Each new row is followed by what is left after taking away its nearest point in the smallest flat space through zero that holds the last named rows.

Q657:
[[ 2.67  1.22  2.95  1.73  0.81  2.59 -0.01  2.67  1.01 -0.40 -0.53  1.81
  -2.82  2.36 -3.44 -3.00  0.31]
 [-2.78  1.89  3.77  4.81  2.48  4.89  2.57  3.97 -1.54  2.67 -3.76 -0.17
  -0.09  0.91 -2.06 -2.51 -2.79]
 [-1.67  1.68  3.81  1.77 -0.37  1.43  0.52  3.02 -0.76  2.39  0.65  3.67
  -1.03  0.96 -0.22 -2.56 -0.97]]
New rows:
[-0.03 -0.13 -3.87  0.74 -0.26 -0.24 -0.28 -0.49  1.75  2.45 -2.24 -1.71
  0.90 -0.23  0.95 -3.11 -0.14]
[ 0.35  0.16 -3.09  0.50 -0.80 -0.50 -0.66 -0.04  1.96  2.60 -1.30 -0.28
  0.24  0.17  0.89 -3.77  0.18]
[-0.04  1.37 -0.02 -0.11  3.54 -0.43 -0.45 -2.31  0.01  0.38  1.08  0.22
 -0.07 -0.15  0.92 -1.74 -0.07]
[ 0.01  1.39  0.01 -0.03  3.61 -0.32 -0.42 -2.26  0.02  0.36  0.98  0.16
 -0.11 -0.11  0.81 -1.78 -0.09]
[ 0.68 -0.34 -0.09 -0.69 -3.95 -0.01 -0.70  0.00  4.05 -0.86  1.19 -0.47
 -0.91  0.08 -1.13 -3.75  0.60]
[-1.33 -0.39 -0.47  0.09 -3.37  0.45  0.18 -0.09  3.12  0.02 -0.02 -1.76
  0.43 -0.75 -0.32 -3.03 -0.44]
[ 0.76 -0.04 -1.07  2.16  0.05  1.92 -0.05  0.05 -1.04  2.25 -0.78 -0.08
  1.01  4.05  1.06  0.32 -1.23]
[ 1.40 -0.33 -1.60  1.18 -0.56  0.92 -0.64 -0.60 -0.69  1.77  0.17  0.30
  0.86  3.98  1.43  0.64 -0.61]

Q534:
[[-2.96 -1.13 -0.27 -2.03 -2.87  2.27  2.25 -0.71  1.47  0.93 -2.67 -0.18
  -3.37  0.34 -1.77  1.62 -1.57]
 [-1.63 -2.40 -1.11 -2.32 -0.70  3.02 -2.03 -0.82  1.05 -1.07  0.25 -0.54
  -0.58 -0.41  0.47  0.28 -0.63]
 [ 0.46  3.33  1.54 -1.30  3.11 -0.56  2.45 -0.20 -0.26 -0.25  1.88 -1.86
  -0.39  0.52 -0.10  2.34 -2.10]]
New rows:
[ 1.45  1.91  0.03 -1.37  0.24  0.02 -1.15 -0.05  1.36  0.23  1.19  0.04
 -2.43  1.51  0.19  1.76 -1.23]
[ 1.72  1.08 -0.37 -0.32 -0.72 -0.43 -1.87  0.22  1.19  0.48  0.53  0.89
 -1.99  1.36  0.23  0.69 -0.19]
[-0.37 -2.42  2.00 -0.13  0.90  0.46 -0.10 -1.65 -0.78  0.17  1.29 -0.54
 -0.42  1.80 -3.51 -0.22  2.70]
[-0.22 -2.10  2.14 -0.07  1.17  0.26  0.09 -1.61 -0.87  0.18  1.44 -0.62
 -0.35  1.84 -3.50 -0.12  2.63]
[ 0.92  1.75 -0.73 -1.11  1.87 -1.14  4.05  2.30  2.24 -0.49 -0.88  0.71
 -1.21  0.61 -0.23  1.62 -1.03]
[ 1.02 -0.39 -1.81 -0.86  1.18 -0.34  1.29  2.27  2.31 -1.17 -0.68  1.36
 -0.13  0.08  0.63  0.15  0.16]
[ 1.17 -0.21 -0.31 -2.39  0.24  0.62 -1.35 -0.16 -0.17  0.17  0.81  0.44
  0.04 -1.65  0.71  0.97  1.18]
[ 1.21  0.33 -0.01 -1.72 -0.30 -0.16 -0.19  0.06 -0.29  0.85 -0.01  0.78
 -0.39 -1.44  0.14  1.01  1.28]
[-0.85  0.35  0.24  1.49 -2.57 -0.60  1.82  1.91 -1.80  0.67 -0.36  0.28
  0.75  0.97  1.13  0.04 -1.28]
[-0.96 -0.10 -0.02  0.52 -1.77  0.37  0.66  1.61 -1.63 -0.14  0.69 -0.27
  1.14  0.77  1.76  0.21 -1.60]

Q701 (3 x 17):
[[ 0.13 -0.60  0.19  1.00  1.76 -0.53  2.29  2.04 -1.08  1.53  1.29 -4.22
  -0.96  3.09  1.50  0.70  1.84]
 [ 2.47  1.10 -0.87  2.63  0.33  0.38  1.45  3.23  1.42  0.44 -1.65 -2.36
  -0.75  0.17  0.20 -0.42  2.78]
 [ 5.50  1.10  0.48 -0.83 -1.40 -0.41  0.37  2.16  0.27  2.00  0.38 -2.24
  -0.43 -0.01 -0.77  0.26 -2.08]]
New rows:
[-1.20  0.32 -0.85 -0.83 -0.68  2.04 -1.89 -2.59 -2.19 -1.03 -0.90 -2.53
  1.41  1.43 -1.34  1.02  2.48]
[ 0.43  0.80 -0.84 -0.95 -1.29  2.06 -2.02 -2.05 -1.81 -0.72 -1.17 -2.66
  1.38  0.95 -1.76  0.93  1.92]
[-3.60 -1.18  1.16  2.86 -1.16  2.08 -2.37  1.17  0.68  1.03 -0.95  0.88
 -3.03 -2.12  1.85 -1.61  1.30]
[-1.61 -1.20  1.87  1.43 -1.69  1.56 -2.30  1.38 -0.06  2.30  0.31 -0.27
 -3.15 -1.50  1.67 -1.11 -0.71]
[-1.53  0.16  1.09  0.53 -0.41 -1.95 -0.95  1.44  1.63 -0.45  0.05  2.58
 -0.50  0.23 -0.59 -0.23 -0.13]
[-0.84  0.10  1.29  0.39 -0.26 -2.17 -0.49  1.97  1.29  0.19  0.56  1.45
 -0.72  0.93 -0.38  0.01 -0.29]

Q90, 3 rows:
[[ 1.54 -0.04 -0.81  1.66 -2.61  0.78  0.70  1.72 -1.40 -1.50  2.06  5.27
  -1.13 -1.63 -0.13 -1.41 -1.92]
 [ 0.30  2.63 -2.07  0.05  0.91 -1.11 -0.24  1.59 -1.34  0.98 -1.05  1.35
  -1.86 -2.20  2.33 -0.30 -0.42]
 [ 3.86  3.53  0.65  2.76  1.56 -2.85  0.38  1.52 -1.27  1.72 -1.03 -1.14
   0.20  1.45  0.03 -1.17 -1.57]]
New rows:
[ 1.29 -2.39  2.59 -0.96  0.69 -2.14  2.13 -0.67  1.20  0.55  2.46  1.34
  1.73  0.21  0.08  2.09  0.36]
[ 1.04 -1.27  1.55 -1.28  1.30 -2.59  1.91 -0.11  0.73  1.08  1.79  1.62
  0.86 -0.87  1.29  2.15  0.43]
[-1.62  0.00 -0.68 -0.08 -1.88  0.55  0.77  2.21  2.42  1.43 -0.91 -1.70
  0.80 -0.68 -0.25 -1.94  1.78]
[-0.88  0.28 -0.59  0.55 -2.16  0.38  0.95  2.58  2.11  1.35 -0.64 -1.08
  0.77 -0.61 -0.42 -2.30  1.29]
[ 1.10 -2.60 -2.45 -0.85  1.95 -1.96 -2.77  0.79  2.17  2.46  2.10 -2.11
 -0.74 -0.94  2.63  2.80  2.12]
[ 2.64 -3.05 -1.69  0.61  0.59 -1.72 -2.22  1.23  1.82  1.65  3.38 -0.43
 -0.35 -0.33  1.44  1.97  1.00]
[-0.08  2.13 -0.89  0.28 -1.41 -1.27 -2.54  1.91  1.27  2.01 -2.63  1.29
  1.83 -1.92  2.34  2.19  1.39]
[ 0.34  0.56  0.46  0.81 -2.45 -0.56 -2.20  1.26  1.83  1.15 -1.56  1.32
  2.93 -0.58  0.67  2.02  1.17]

Q644:
[[ 1.14 -1.27 -1.15  1.68  0.31 -0.71 -0.82 -2.39 -2.91 -1.43  1.05 -1.07
   0.32  1.82 -1.69 -0.96  3.19]
 [ 0.39 -0.21 -0.97  0.82 -2.74 -1.30 -1.31 -1.29  1.40  0.09 -2.31  1.46
  -0.70  0.81  2.41  0.48 -1.37]
 [ 0.27  1.29 -2.70 -0.55 -2.82 -2.65 -0.91  0.96  0.38 -0.96  0.57  4.13
   2.15  3.36 -1.07 -2.04  0.50]]
New rows:
[ 2.06 -2.00  1.84 -1.49 -0.09  2.71 -2.23  1.69 -0.51 -1.99  1.06  0.39
 -1.16 -1.01 -1.27  0.38 -0.33]
[ 2.22 -1.96  1.28 -1.28 -1.06  2.08 -2.68  1.38 -0.22 -2.12  0.58  1.15
 -1.10 -0.40 -0.84  0.25 -0.51]
[ 0.30 -1.97 -2.05  2.70 -0.83 -0.39 -1.69 -1.49  0.14 -2.66 -1.45 -0.65
 -0.11  2.49  0.03  1.85 -1.93]
[-0.53 -1.01 -1.09  1.16  0.80  0.62 -0.38  0.82  0.51 -2.16 -0.07 -0.72
  0.57  1.41 -1.18  1.67 -2.35]
[-2.36  0.05  1.26 -1.12  0.50 -0.01  1.17  0.65 -0.44  1.19 -1.36 -1.89
  0.09 -2.35  0.67 -1.95  0.66]
[-1.96 -0.02  0.22 -0.66 -0.66 -1.02  0.49  0.01 -0.68  0.70 -1.56 -0.93
  0.44 -1.06  0.65 -2.47  1.15]

Q430 (3 x 17):
[[-3.02 -3.55  1.58  2.80 -2.34 -1.62 -2.51 -1.73  0.17  0.83 -1.40  4.18
  -1.80  2.83 -1.27 -0.31  1.52]
 [ 1.11 -2.33 -0.76  0.87 -0.82  0.73 -1.01 -1.77  2.17  2.26 -0.44  4.62
  -0.42 -0.67  1.31  2.49 -0.06]
 [ 0.75 -3.93  1.53  3.92  0.55 -3.29  0.94 -1.85  2.89  1.61 -1.49  5.79
  -0.41  1.89 -1.46  0.62  1.23]]
New rows:
[-1.25 -1.51  0.27 -0.52 -0.15  1.11 -2.42  0.84  4.22 -0.35 -0.76 -1.01
 -2.65 -3.61 -3.66 -0.11  4.62]
[-0.52 -0.94  0.11 -0.82  0.51  1.10 -1.66  1.16  4.35 -0.52 -0.56 -1.67
 -2.24 -4.04 -3.60 -0.12  4.39]
[ 1.64 -1.02  0.68 -1.31  3.54 -0.62 -0.47 -1.80  0.32 -0.33 -1.82 -1.05
  2.06  2.98  1.13 -1.52  0.06]
[ 0.97 -1.15  0.26 -1.82  2.51  0.44 -1.75 -2.08 -0.04 -0.02 -1.74 -0.75
  1.64  2.76  1.77 -1.05 -0.05]
[ 0.69 -2.02 -3.83  2.20  2.08 -1.14  1.47  1.04  2.70  0.43  1.10  2.29
  0.03  1.37 -1.24 -0.87 -0.79]
[-0.88 -0.94 -4.23  0.80  0.83  0.35 -0.09  1.50  1.01 -0.20  1.50  0.35
 -0.40  1.21 -0.75 -1.30 -1.00]
[ 1.00 -0.15  1.47  0.26  0.55 -0.43 -4.29 -3.83  0.15 -2.42 -0.06 -0.83
 -0.01 -1.21 -0.16 -0.77 -1.82]
[ 1.71 -0.04  1.51  0.42  1.22 -0.83 -3.49 -3.71  0.55 -2.43 -0.04 -0.86
  0.32 -1.37 -0.29 -0.77 -1.88]

Q79, 3 rows:
[[ 2.77  0.57  2.93 -0.62  2.93 -2.83  0.23  1.78 -0.70 -0.64  0.37 -0.09
   0.79 -0.40  2.63 -1.88 -1.14]
 [ 2.17 -1.42 -0.35 -0.31  3.73  0.17 -0.28  0.99 -3.30  0.76  0.51 -0.57
  -3.09 -0.08  2.57 -3.00 -1.28]
 [ 0.18  2.10  1.26 -3.11  4.03 -2.82  0.10 -1.05 -1.18 -0.15  2.15 -2.22
   4.70 -2.43  1.57  0.91 -1.85]]
New rows:
[-1.45 -0.63 -0.72 -2.66  2.28  2.04  2.65  0.62  1.70  2.14  0.43 -1.09
  2.63  2.43  0.94  2.31 -2.42]
[-0.53 -1.24 -0.05 -1.50  1.44  2.12  2.72  1.76  2.16  1.89 -0.42 -0.09
  1.05  3.36  1.15  1.32 -1.98]
[ 2.18 -1.78  0.55  1.77  1.32  1.22 -1.00  1.13 -2.37 -2.07 -1.70  0.92
 -2.41  0.39 -0.50 -2.27 -1.56]
[ 0.50 -0.44  0.40  0.80  0.49  0.78 -0.90 -0.25 -1.18 -2.29 -1.14  0.28
  0.69 -0.46 -1.75 -0.02 -1.43]
[ 2.72 -2.32 -0.92 -0.42 -0.92  2.57  0.43 -1.16 -1.68  2.36  0.61  1.53
 -0.68  0.96 -1.98  1.06  0.51]
[ 3.32 -1.39  0.68 -0.91 -0.39  0.93  0.64 -0.76 -1.04  1.80  0.82  1.46
  1.15  0.57 -1.45  1.25  0.22]
[ 0.30 -2.18  2.06 -1.13  1.29 -2.70 -2.57 -0.26 -2.40 -1.18  1.14 -1.96
 -0.94 -2.48 -0.63  1.35 -1.35]
[-0.19 -2.49  1.85 -0.06 -0.83 -1.93 -2.52 -0.09 -1.23 -1.34  0.33 -1.10
 -1.68 -1.68 -1.67  1.72 -0.48]

Q815:
[[ 1.51 -0.55 -1.13 -2.59  1.88 -1.67 -1.80 -1.63  0.06 -1.47 -0.50 -3.66
   0.46  2.90 -1.34 -0.19 -2.06]
 [ 1.34  1.68 -2.51 -1.33 -2.08  3.82 -1.18  1.19 -2.66  1.28 -0.57 -1.87
  -2.20 -1.20 -1.04  0.65 -2.34]
 [-1.89  3.27 -0.50 -5.44 -0.89  2.31 -4.09 -2.75  1.43  0.21  0.01 -3.25
   1.25 -2.54  0.06  0.93 -3.10]]
New rows:
[ 0.39  0.44 -0.26 -0.83  0.83 -0.35  1.20  1.06 -0.17 -3.48  0.40 -0.98
 -0.60 -1.03 -4.05 -1.62  1.91]
[-0.28  0.96  0.03 -0.98  0.38  0.18  1.06  0.97  0.14 -3.18  0.54 -0.55
 -0.42 -1.99 -3.70 -1.47  2.03]
[ 1.25 -0.02  0.56 -3.11 -0.30  0.23  2.07 -0.41  0.43 -0.42  1.19 -0.40
 -2.01  1.46 -1.67 -2.19 -0.28]
[ 0.48  0.25  1.13 -2.71 -0.69  0.48  2.35 -0.33  0.86 -0.12  1.40  0.58
 -1.77  0.52 -1.15 -2.12  0.30]
[-0.72 -1.02 -0.07 -0.26 -0.26 -1.48  1.82  0.20 -1.13 -3.12 -0.11  1.55
  1.64 -0.59  2.74 -0.91  1.79]
[-0.13 -0.34 -1.14 -1.40 -0.76 -0.26  0.92  0.23 -1.98 -2.87 -0.38  0.19
  1.00 -0.72  2.18 -0.66  0.50]
[-0.53  1.69  1.40  0.80 -0.87  0.45  1.30  1.59  0.44  0.34 -2.50  1.04
  1.06 -2.52 -0.52  0.40 -0.34]
[ 0.38  1.05  0.95  0.26  0.11 -0.60  0.96  1.16  0.31 -0.36 -2.73 -0.25
  1.13 -0.89 -1.14  0.20 -0.91]
[ 2.13 -4.05 -1.90 -1.68 -0.80  2.67 -1.25  0.35  0.67  0.86  1.16  2.06
 -1.94  1.40  0.47  1.44  0.26]
[ 1.18 -3.93 -1.06 -2.10 -0.41  1.95 -1.52 -0.47  1.86  0.58  1.39  2.34
 -0.98  1.08  0.94  1.42  0.60]

Q376 (3 x 17):
[[ 1.08  0.51 -0.80 -1.17  0.96  2.93  4.78  4.04 -0.29 -2.78 -0.14 -1.16
   1.97 -1.39 -1.62 -0.74  1.75]
 [-0.01  1.57  0.29  1.41  1.32  3.70 -0.53  4.12  0.60 -1.75 -5.46 -5.16
   1.24  1.77 -3.31  2.56  1.76]
 [ 4.59  2.07 -2.56 -0.58 -0.39  1.34  0.78  0.31  0.47 -1.98  0.45 -4.02
   0.36 -1.27 -1.00  1.05  2.41]]
New rows:
[-0.16  0.00 -0.03 -2.49  2.90  0.24 -2.88  0.46  0.59 -0.75  1.13 -0.04
 -3.50  2.90  1.17 -2.14  0.47]
[ 0.09  0.10 -0.21 -2.74  3.07  0.79 -1.92  1.21  0.53 -1.29  1.17 -0.24
 -3.12  2.60  0.88 -2.31  0.81]
[ 0.18  2.94  2.94  0.86 -2.14  0.73  0.74  0.46  0.06  0.19 -3.33 -1.02
  4.05  2.46  0.00  0.42  0.08]
[ 1.03  2.69  2.34  0.15 -2.72 -0.45  1.22 -1.05 -0.11  0.47 -1.04  0.32
  3.66  1.48  1.12 -0.45 -0.16]
[-4.05 -0.27  2.50  0.79 -1.55  1.19  0.26  0.16 -0.47 -3.31  0.20  0.07
 -2.63 -2.35 -1.37  0.65  1.67]
[-2.83  0.10  1.83  0.69 -2.00  0.63 -0.39 -0.99 -0.33 -3.18  0.96 -0.40
 -3.04 -2.66 -1.00  0.85  1.88]
[ 0.69  3.93  1.00 -0.61 -2.09 -0.94 -0.07  1.69 -0.70 -0.40 -0.35 -0.22
  0.20 -0.84  0.08 -0.26  1.49]
[-0.27  3.48  1.54 -0.46 -2.06 -1.35 -0.42  1.43 -0.79  0.12 -0.39  0.67
  0.04 -0.54  0.37 -0.46  0.92]
